The groups are shells around one centre, one inside the other: the same stretched ball of 3 dimensions in 6 sizes.
(in the rows, 128 means zero)
Known rows, each followed by its group:
[121 127 137 142 158 114 172 175 107 169  88 111 139 108  90 159 116 156
  93 157 116 105 152] => (3)
[ 88 126 127 135 188 120 180 181 118 173 103 127 147 126 104 141 118 149
  89 139 120 109 151] => (3)
[119 129 135 144 162 111 173 173 106 168  87 112 141 109  90 158 116 155
  94 156 117 104 152] => (4)
[132 104 170 135 127 145 143 201 141 192  72 109 111 100  73 189 118 145
  86 158 100 107 153] => (1)
[140 105 163 123 112 144 159 199 125 180  85  99 113  94  79 179 113 163
  92 166 110 109 151] => (5)
[112 134 122 138 170 105 189 167  93 158 101 113 150 113 100 141 115 164
  96 154 126 106 151] => (3)
[ 92 109 151 131 170 143 158 201 146 193  91 127 128 122  92 162 121 139
  83 138 107 111 152] => (0)
[113 107 149 116 138 145 172 201 128 180 102 111 124 109  94 158 115 162
  90 152 117 113 149] => (5)
[133 109 164 136 130 138 148 196 133 187  74 108 116 100  75 185 117 149
  89 160 103 106 152] => (2)
[ 93 126 119 122 174 119 199 180 102 161 118 118 150 121 111 128 114 168
  95 145 131 112 149] => (3)
[113 104 160 128 143 147 153 204 143 191  86 116 118 109  84 174 118 146
  86 150 106 111 151] => (2)
[ 87 118 130 121 176 132 185 191 122 175 112 124 142 125 107 137 116 157
  90 139 123 113 150] => (2)
[ 79 134 105 122 194 111 210 173  95 155 128 124 162 130 121 113 114 169
  96 139 138 113 149] => (0)
[131 126 142 143 147 114 168 175 106 169  82 107 135 103  84 166 115 157
  94 162 114 104 153] => (4)
[ 86 109 143 121 171 145 170 202 140 187 105 127 131 125 101 150 119 148
  85 137 114 114 150] => (5)
[117 133 121 133 160 106 194 168  88 154 105 108 149 109 101 140 112 171
  99 158 129 107 150] => (1)
[ 80 117 128 119 180 134 187 193 125 175 116 126 143 128 110 134 117 157
  89 136 124 115 150] => (4)
[120  99 164 118 126 155 156 210 143 190  90 110 112 105  84 175 116 154
  87 154 108 113 151] => (0)
[135 106 169 138 127 142 141 199 139 191  70 108 112  99  72 191 118 144
  87 160  99 106 153] => (4)
[139 112 152 124 118 133 170 191 112 171  91  99 122  95  84 169 112 169
  95 167 117 108 150] => (5)
[124 121 148 143 152 122 160 182 119 177  80 112 130 106  83 171 117 149
  90 156 109 105 152] => (1)
[ 96 130 124 138 183 112 184 174 107 167 101 122 149 121 103 141 117 154
  92 144 122 108 151] => (2)
[ 79 138 101 127 200 105 212 167  90 152 126 124 166 131 122 111 115 169
  97 139 138 111 150] => (0)
[140 108 160 126 116 139 160 196 122 179  85 100 116  95  79 177 113 163
  92 166 111 108 151] => (1)

New rows. What belongs after each?
[131  97 177 129 121 156 137 211 152 199  72 110 104 100  71 193 118 143
  84 157  97 109 152] => (0)
[112 129 134 144 169 112 173 174 109 170  89 116 142 113  92 155 117 152
  92 152 116 105 152] => (4)
[132 105 161 122 120 144 160 200 128 182  88 103 116  98  82 175 114 161
  91 162 111 110 151] => (1)
[ 88 130 112 122 182 115 205 176  98 157 123 120 156 124 116 121 114 170
  96 143 135 112 149] => (4)
[ 73 128 116 128 201 120 193 181 115 169 117 131 154 134 115 125 118 154
  90 133 127 112 150] => (4)
[115 133 129 145 169 106 178 168 100 164  90 114 146 112  94 152 116 156
  94 154 119 104 152] => (0)
[126 113 158 140 142 133 152 191 130 185  76 111 122 104  79 179 118 146
  88 157 105 106 152] => (3)
[137 101 168 123 112 150 152 205 135 187  82 102 109  95  77 183 115 157
  89 163 106 110 151] => (5)
[126 128 133 137 150 112 180 173  98 162  93 106 140 105  92 155 114 165
  97 161 121 106 151] => (2)
[140 104 169 131 118 144 147 200 135 188  74 103 110  95  73 188 116 152
  89 163 103 107 152] => (3)
[131 111 161 139 135 135 149 193 131 186  74 109 118 101  76 183 117 147
  88 159 103 106 153] => (3)
[102 131 127 140 178 111 181 173 107 167  97 119 147 118  99 146 117 154
  93 147 120 107 152] => (3)
[146 112 158 129 114 132 163 190 114 174  83  97 119  92  78 177 113 166
  94 170 112 106 151] => (4)
[143 109 165 135 119 137 150 194 128 183  73 102 114  94  73 187 115 154
  90 166 104 106 152] => (3)
[108 112 152 136 159 136 156 194 137 188  85 120 126 114  86 169 119 143
  86 147 107 109 152] => (3)
[ 95 132 124 141 187 111 183 172 108 167 100 123 150 123 102 142 118 152
  92 144 121 107 152] => (4)
[141 112 158 131 119 133 160 191 118 176  81 100 119  95  78 178 114 161
  93 166 110 107 151] => (2)
[133 129 137 141 145 110 176 171  97 162  87 104 138 102  88 161 114 163
  97 164 119 104 152] => (4)
[109 108 158 134 153 142 151 200 143 192  82 119 121 112  84 174 120 141
  85 147 104 109 152] => (1)
[138 119 148 133 129 123 170 182 107 169  86 100 128  97  84 168 113 165
  95 166 116 106 151] => (2)
[ 74 121 124 123 191 130 188 190 124 175 116 130 147 132 112 131 118 153
  89 133 124 114 150] => (4)
[108 124 138 141 169 120 169 180 118 176  89 119 138 115  92 158 118 148
  90 149 113 107 152] => (3)
[107 115 136 117 149 133 185 192 114 170 110 111 135 112 101 145 114 168
  93 151 124 113 150] => (4)
[ 88 131 113 125 184 114 202 175  99 159 120 121 155 125 115 123 115 167
  95 143 133 112 150] => (3)
[ 82 138 110 138 203 104 197 168 100 160 112 127 161 130 113 125 117 156
  93 138 129 108 151] => (0)
[139 108 169 139 124 139 143 196 135 189  69 105 112  96  71 191 117 147
  88 163 100 105 153] => (4)
[120 127 128 126 149 116 192 176  94 158 106 106 143 107 100 143 112 173
  98 159 128 109 150] => (1)
[ 77 121 123 122 188 129 190 188 120 173 117 128 148 130 112 130 117 156
  90 135 126 114 150] => (1)
[ 81 123 129 134 192 125 178 185 125 178 104 130 146 129 105 141 120 146
  87 135 118 111 151] => (4)
[114 113 153 137 154 134 156 193 133 186  82 117 126 111  84 171 119 144
  87 150 106 108 152] => (2)
[120 124 131 126 146 119 188 179  98 160 104 106 140 106  98 146 112 172
  97 159 126 109 150] => (3)
